The rows of a group lie close to one hidden flat surface of 13 dimensions, which may be shifted away from zero. Surfaces can cross.
Some rows, each with its group after it:
 -1  30   5  -6 -40 -33   2  17 -34  -1 -12  -7  24  -4 -17  19 | j_807
  7   7 -29  14 -56 -16   9 -13  -7 -25  28  -4 -29  53  -1   1 | j_807
 38 -55 -40   4   8  -6  -1   7  13  54  17 -13 -36  15  14 -12 | j_775
  0 -19 -27   7   5 -11  27 -22  19  25   4  19  -7  14 -23  12 | j_775
 25 -32  -2 -19  47 -41   1  10 -27  24  21  29  15   6 -33  -7 | j_807
  3  15  22  -4  27  52  -1 -14  14 -37 -10  15 -22   9  -3   8 | j_775
 -6  24  12  19  -5  22  34 -35 -24 -60  17   7  15  -4  40  20 | j_512
-10 -19 -26  -6   9 -27  -5   7  -2 -19  20  51  -6 -27 -25  -1 | j_65
 -4   4 -28  28  23   9 -44   9  50 -12   8   3 -12   2 -13  -3 | j_65
 24   0  19  33  27  -8  -5  12  12 -12  17 -12  17  -6 -14  -2 | j_512
 16 -26   2 -11  14 -31  16   6 -18  35  26   2  17  21   9   1 | j_512
-27 -39   9 -10  16  10  -8 -23  14  25  -9 -13  18 -27 -21 -24 | j_65
 18 -46  18 -13   0  -5  -7   8   2 -18   9  24  36  21   9   3 | j_65
 -6  10  14 -34 -37  26 -14  38  35  -7 -56  30 -22 -16 -33   4 | j_737
  0 -21  12 -21  28   3  10   8  10   3  -2  15  -3  22  18   2 | j_807
  5   1  15  23  22 -19  -4   7  18  -7 -14  25 -12  38   6   1 | j_65
-17 -28 -14 -22  11  15 -19  18  20  25  11  21 -45 -22  -9  -1 | j_775
-32  -2 -53   3  17   8   2 -21  -5  32   3  38 -80 -11  27  19 | j_775
 39 -85   6  -3  31  16 -25  12 -21  28 -22 -37 -17 -11  43  19 | j_512
-54   6  -6  -9 -17 -10 -13  24  45  30 -25 -55  32 -23  22 -15 | j_512
  0  -9   4   6 -14 -19  24 -16   4 -23  -2 -19 -44  58   7 -43 | j_807
  8  32  10  -6 -15  16 -14  15  -4 -19  -1  25 -14  -8 -27  12 | j_737
 -4 -10   0  -4  40   0 -23  28  -9 -19   5 -28 -25 -33  -7   6 | j_65
 -5  -8 -37 -11 -26  16  -8 -20  -3 -14 -27  51  17 -29  21  11 | j_65
 -8  -3   6   2  -2  12  15   6  54 -14 -24  29  -5   6   4 -18 | j_775
  1 -27  53  12  20 -21  -4  -5 -20 -10  -3  23 -24  44  -9  -1 | j_65
 44  21 -24  23   4  11  -4  -3   7  15  -8  43  14   4  -9  41 | j_512
-23  -3   5  16  -8 -10   9  -6  23  23 -35 -33 -10  33  26   4 | j_737
-64   8  -2 -22  -5  10 -32 -14 -21  29 -43 -32 -12 -28  15   1 | j_737
-10   9  33  -2   7 -11  -1  30  22  25   5 -16   3 -11 -30 -25 | j_737
  1  14  45 -22  20 -21  59  14  -7 -35 -18  36 -14  15 -33  -5 | j_775
-15  11  17 -17  -6  16   6   0  -2  20  12 -16 -41  33   6   3 | j_737
 16 -11 -76  16  -1 -17 -38   6  23  -9  18  11  -1  21  22  -6 | j_807
 21   6  29  26 -35  -4  19  27  31  11  23  19  24   5   6  13 | j_737
-24 -19  62   6 -29  32  42 -17  37  23   3 -39  15   6   3  -3 | j_775
 27  25 -19 -28  34  28 -34   8 -21 -24 -26  70   3 -25 -45  40 | j_775
-27  27  -6   0 -11  11   6 -27  12  61 -21  10  -2  52  52  20 | j_65
-13  23  33  10   7   6  -2  12   5  20  -3 -19  -5 -20 -24   6 | j_737
 11  14 -10  20  -4 -13  13  -1  10  22  19   8  12  -6 -22   7 | j_775
 18  18 -22  -3 -14  -8  43  29   7 -16 -33  27  -7 -35   7  34 | j_512
-13  19  25 -17   7  25   2 -12 -24 -22  45   7 -19  10   6   6 | j_775
-21  30 -30   0 -15 -22  -7  13  12  15 -14  10   4  -8   4  -4 | j_512
-22  33 -37  45 -23  -9  11 -33  12 -30  12  16 -11  24  13  14 | j_807
 21  -3   4  33  -3  -4   4  -5  -6   1  36  26   5 -10  30  -4 | j_737
-18 -18  16  10  48  -6  49 -12  16 -17  28  53 -27  18  12  30 | j_807
 18  30 -34 -13  37  18   4 -26   0  19  10  57   7  51  35  19 | j_775
-23   7 -33  -6 -30   7  10 -20  35  -6  20  -5  -7  38  42 -41 | j_65
-26  11  -8   1 -17  27 -46 -39  11  -1 -40 -20  13  24  21 -41 | j_512
-29  -8   5  10  -8   4 -14 -10   2  -8 -15   7 -16  13  43   3 | j_512
  1 -11  -9   8  21 -23  11  18  41  15 -23  11  -4  -4  -7 -19 | j_65
 -2  37  -1 -19 -14 -13   4 -17 -35  17 -47 -10  36  -1   9 -17 | j_512
-22  37  -4  28 -35  -2  -3  -5  29 -15  48  21  23  25  -5  14 | j_737
  5   2  -4   8  32   6   8  -9   1   8 -19 -20 -15 -26 -29 -14 | j_512
 -1  30 -30   9  15  11 -25  -3  23 -32  34  -5   2  47  39 -18 | j_807
-19  -2 -10  23  -4 -13  14 -30   4  12  21  -1  11  15 -13  14 | j_807
  1  31   0  40  28  48  22 -59  -3 -26 -18   9 -38 -19  13  -3 | j_65
-24  16  52 -53  21   8   2 -16 -31 -15  37  10  -4  54 -15 -39 | j_807
 15 -29 -17 -11 -18  -3 -14  19 -10  23  15   8 -36   6  28  -1 | j_737
-22  -4  -4  17  24 -19  -9 -22 -12  33  39  -7  11   0 -16   9 | j_737
 22 -37   0 -20  -7 -16 -15   7 -30 -63  -1 -10 -13  21  14 -44 | j_807
-30 -33  -1  12  28  -1  -9 -10  32 -45   7 -18 -30 -11  -3 -58 | j_65
 16  -4 -19  16   4  -4 -19  19  14  23 -30  17 -20 -28  11  -7 | j_737
 47  12  15  -7  16  -2  10  23 -16  43  16 -15   4  18  13  -1 | j_775
-13  26  -7  14 -15 -26  13  14 -21   0  71  60 -42 -24  27  -3 | j_737
 45 -25 -47  -2 -13  39 -10   3  40  15  -3   6 -32  27   0  12 | j_512
-11  -5  -4   4  14  39  -1  -6   7  32 -20  23 -58 -30  24  22 | j_775
 -5  35   5 -29  -9 -27  16  26   1 -36 -40   5  14  13 -30 -15 | j_775
-33  22  20  11   6  23  -5 -41 -20 -14  -5   0  -6 -35 -23 -10 | j_65
-12 -10   9 -22  20  47 -18 -11  10   2   8 -16 -17  28  24   8 | j_807
 32   2  27  19  26   6  -4 -12 -23   5  -6  18 -13  11 -27  11 | j_512
 37  34  22   8 -19  14   2  40  11   8 -50  55  -3 -46 -20  28 | j_737
-19  24 -33  52  40 -49  -7 -67 -25  22  -3  42 -24  14  -3 -51 | j_65
-19 -20  15 -26 -13   6 -19  -3 -27   3  -6   5   5 -21 -12   7 | j_737
  0 -21   2 -20 -23 -32  24  50   4 -11 -38  13 -23  -1  21  16 | j_807
  1  53   8  33   7  16 -25  -6  14  13 -17 -14  -6  19   3   7 | j_65
 -5 -29  48  19  10  -5  13   6   7 -44   4 -15   7   2  21 -14 | j_512
 56  -9 -23  32  -8  20   2 -12  37  18 -28  19  34   9  27   2 | j_775
-11  -2  49 -10   4  21  24  11  25  30  17  -9  39  12 -11  50 | j_807
-18 -22 -28 -24 -11  15 -18  -8 -16   7 -19 -12 -45  -1  23  -3 | j_512
 15  20  -2  -2  -9 -13   6  15   9  10   3 -14   6  49  18  -4 | j_807

New rows. What belongs after each?
-14   4  18  25  41 -37  27 -18  -9  37  15  -7  29 -12 -31  17 | j_807
-15  17   1  30  69  16 -10 -21  26  20  46 -24 -20   1 -10 -24 | j_775
 28 -17 -22  12  14  29  24 -24  38   4  33  13  15   5  -1  -9 | j_65
 26  17  -8  56  23  23  11 -13  44  33  10  -3 -21  -3  13   1 | j_775
 -9 -19  17 -30 -48 -18  14  39  -8  15  -4 -25   3   4 -11  31 | j_807
-15   0 -24  12  12  -1 -28  10  13  24 -16  -9 -41  -4  13   6 | j_512
 10 -13 -68 -18  -8  25 -33 -18   7 -23  15  14  -8  19 -33  14 | j_775
 65   6  27  24 -29 -36  29  68   3  -5  35  18 -19   7   2   0 | j_737
-11   6 -23   3   7  42  21 -16  55  31 -39 -18  11   7  67  12 | j_65
 -2  11  12  32  41  19  16 -31  -5  37 -11 -60 -23 -18 -29  10 | j_775
-21 -19   1  -4 -30 -42  14 -10 -45  14  32   0  35 -30  25 -17 | j_775
 36 -23 -20  15  14   7  39   4  38 -45  22  34 -38   9  -3 -20 | j_65
 25 -38 -13  -6  46  -3  36 -11  -4  17  28   9   8   5  29   8 | j_65
-10  38  26  16  17 -43  20  44  13  31  38  -9 -28 -14  -9 -40 | j_737
  8  -5  18  22   3  18  27  -1  25  -6 -11 -13  -5  21  48  17 | j_512
 -2   5   6 -11   1  -7  11   8  10  18   1  49  -8  -2 -11  -4 | j_737
 54 -35   9   1   6  15  -2  14  21 -30  -2  -2  15   5 -33 -19 | j_775
-33   1  26   5  15 -59  33 -18 -22 -32  28  47  49  29  33  -9 | j_65
-21  25 -37   9 -14   3 -31   1 -19   7   1  14 -27 -61 -17  24 | j_775
-23   6 -24 -14 -30 -13  24  -9  13   3  21  16  -4  36   6   0 | j_775
 -4  27 -45  16  36 -30  27 -23 -14  29 -11  10 -62  18  15 -20 | j_512
-29   6  38 -37 -13  34   3   4  32 -15 -13   4  29  38  38  -5 | j_807
-13  20  27  14 -54 -11 -21  37  15  15  -7 -48  49 -15  -9  23 | j_737
 31  27   6 -16  36  25  14 -26 -31   3   3   8   2  37  -2  30 | j_775
-16  14  70  16 -19  -2   8  22  -6  -2  28 -25  23 -36 -46  29 | j_737
-39  47  33  12   1 -13  23 -56 -65   2  11   0 -32 -19 -29 -41 | j_65
-34  24   7 -11   8  18 -21   0  29 -39 -10   9 -33  14 -14 -29 | j_807
 23   7   2   5  14   1  10  -7 -18  12  22   1  -5  15  21  -3 | j_775
  2  -8 -36  18 -20 -27  -3  -4  13  17 -21   5  -3   8 -22  -1 | j_807
 -3  -4  -4  15  25  26 -21 -60   6  42  -5  -7  21  24  -5 -13 | j_512
 40  10 -23  29  36  23   5   0  42  35 -22 -15 -35  17  -7   6 | j_775
 -2  -7   2   1  -3  34   5 -53 -27 -15   3   8   5 -15  12 -12 | j_65
 34  -7  23  19  37 -25  22   2 -28  11 -16   9  -7  -6  -1 -10 | j_737
  1  42 -24   3 -22  24 -25 -31 -13  11 -33  19  34  -7   9  22 | j_512
-25 -40  29  -7 -40   0   9   5 -16   1  -5 -17 -14  -4  26  23 | j_737
 11 -17  18 -17  18  40 -12   3  51   6 -20  18  45  -3 -37   3 | j_775
 -2 -21  -2  52  -4  14  22  -7  64  19  19   5 -39 -14  10 -19 | j_775
 -8  19  33 -44 -10  44  11   1 -37   2 -33   6 -77  12   5  24 | j_737
-49  40 -21  18  -5 -20  11 -48   1  13   6   4   3  19  30 -46 | j_65
 14  -8 -58   4   1   0  -6 -30 -10  -2 -42  33   6  -5  27   6 | j_775
 12   0 -11   8   2 -38  13  -3 -16  -4 -34  44   7  -3 -23   2 | j_807
-21 -23   8   3   2 -17 -47 -30 -33  33  31   5  39  44  38  -4 | j_512
  8 -43  -1  -1  46   9   0 -28  25  19  14  21  10  28 -11 -12 | j_807
 -42   -2   19   29  -15   14   10   15  -10  -15   57   29 -103  -66   24   19 | j_737
 24  -5 -27  24  20  56 -24 -44  13  46  32  11  17  -5  -9  41 | j_775
 -9 -53 -34 -59 -38  22 -33  24  38  10 -14  20  15  44  45   1 | j_807
  5  17  17 -19 -15 -32  22  25 -17   1  -8 -16   1  37  20  -9 | j_807
-34  21   0 -43 -51  14 -45  11  -3 -35  38  18  35  -4 -12 -26 | j_737
 14  -6  -8  11   5  34  -1  -6   8 -43  50  42 -60  10   9   4 | j_775
 -7 -14   6   1 -27 -14  -3  23  -1 -19  10   7 -26   7 -54  38 | j_737
 28  22   2  23 -11 -16  -7  39  -1 -26 -69  12  -4 -17  39  13 | j_512
 -5  23 -19  17   3  -2  32 -31  16   0  -4  23   6  21 -18  15 | j_775
 -1 -15  13 -14 -27   1  -4   8 -10 -30 -16   3  32  -7   0   9 | j_807
 13 -16   6  15 -44  29  -1   0  26   0  14 -34   1  -7  10  -6 | j_775
 -6  19 -26  13  14 -49  -3  35  25 -21  -8  19 -61  11 -43 -25 | j_737
-47  -6 -50 -13  13 -23 -17   2  15  13  -8 -10  21 -33  33 -25 | j_65
-27 -16  -3 -12  -1  -1 -17  13  30  18 -55  -6  12  -3  31  -1 | j_65
-37  13  -8 -24 -34 -22  -6  17   1  -8  -5 -15   2  20  20 -16 | j_807
-32 -23  18  -7  60   1  -4 -23 -21 -31 -11  23 -23 -36 -20  -8 | j_807
  5 -28 -52   6 -21 -19  -4 -24 -19  -7  15  25 -44  27 -12  -1 | j_807
-67 -13  -6   1   6  -7   6 -49 -28  24   5   6 -29 -30 -31  30 | j_807
 -7   4 -10   9   1 -17 -24 -12 -13  -1  -8   9 -23   5 -10 -31 | j_65
 10  53  -1  34 -39  -5  -9  51  39  -9  -7 -25 -35  12  -1   9 | j_737
-15  -7  22  -4  -9   5  -4 -58 -41  19   5  13  19  29  15 -14 | j_65
-10  17  36   4  19  29  11 -16  -7  -3 -20 -43   4 -18  15  -6 | j_65
  9  43 -40 -10  26  -1  -3 -14 -23  -3 -34 -24 -19  37  22  -4 | j_775
-12  11 -52   1  18 -60 -16  24 -48  -2   3  -8 -50 -17  17   3 | j_807
-43  19  -2  31  13   7 -23 -17  40   0  -9  14 -49  41  12   1 | j_65
 14 -15  12  18  33  25 -58  -1 -26  10 -20  -3 -47 -25 -34  19 | j_512
 23  17  15  26  31   2   1 -51 -39  -6 -19  -1  41   7  18 -17 | j_512
 -6 -28  12  -9  31  72 -55 -29 -34  -5  15 -40  -9 -28   1  40 | j_65
 23  32 -18  38  12   9 -21  -2   5  -8   9   2 -29   7 -13  17 | j_737
  0  19  20   4 -26   5  20 -17 -13 -30  36  19  41  24  22  18 | j_512
  4 -18  37  20  18  18 -54 -14  -8 -31  -7 -12  37   8  -2   1 | j_65
 -4   9 -23   7   2 -24  50  16  44  12  19 -35  32   3  34 -10 | j_512
 17  20  12   5 -18 -11  27  29  34   3  53  40 -25  37   3 -19 | j_737
-17   0 -27 -31 -20  16  -2 -27 -23  11  -2   3  -3  -1   0   4 | j_512
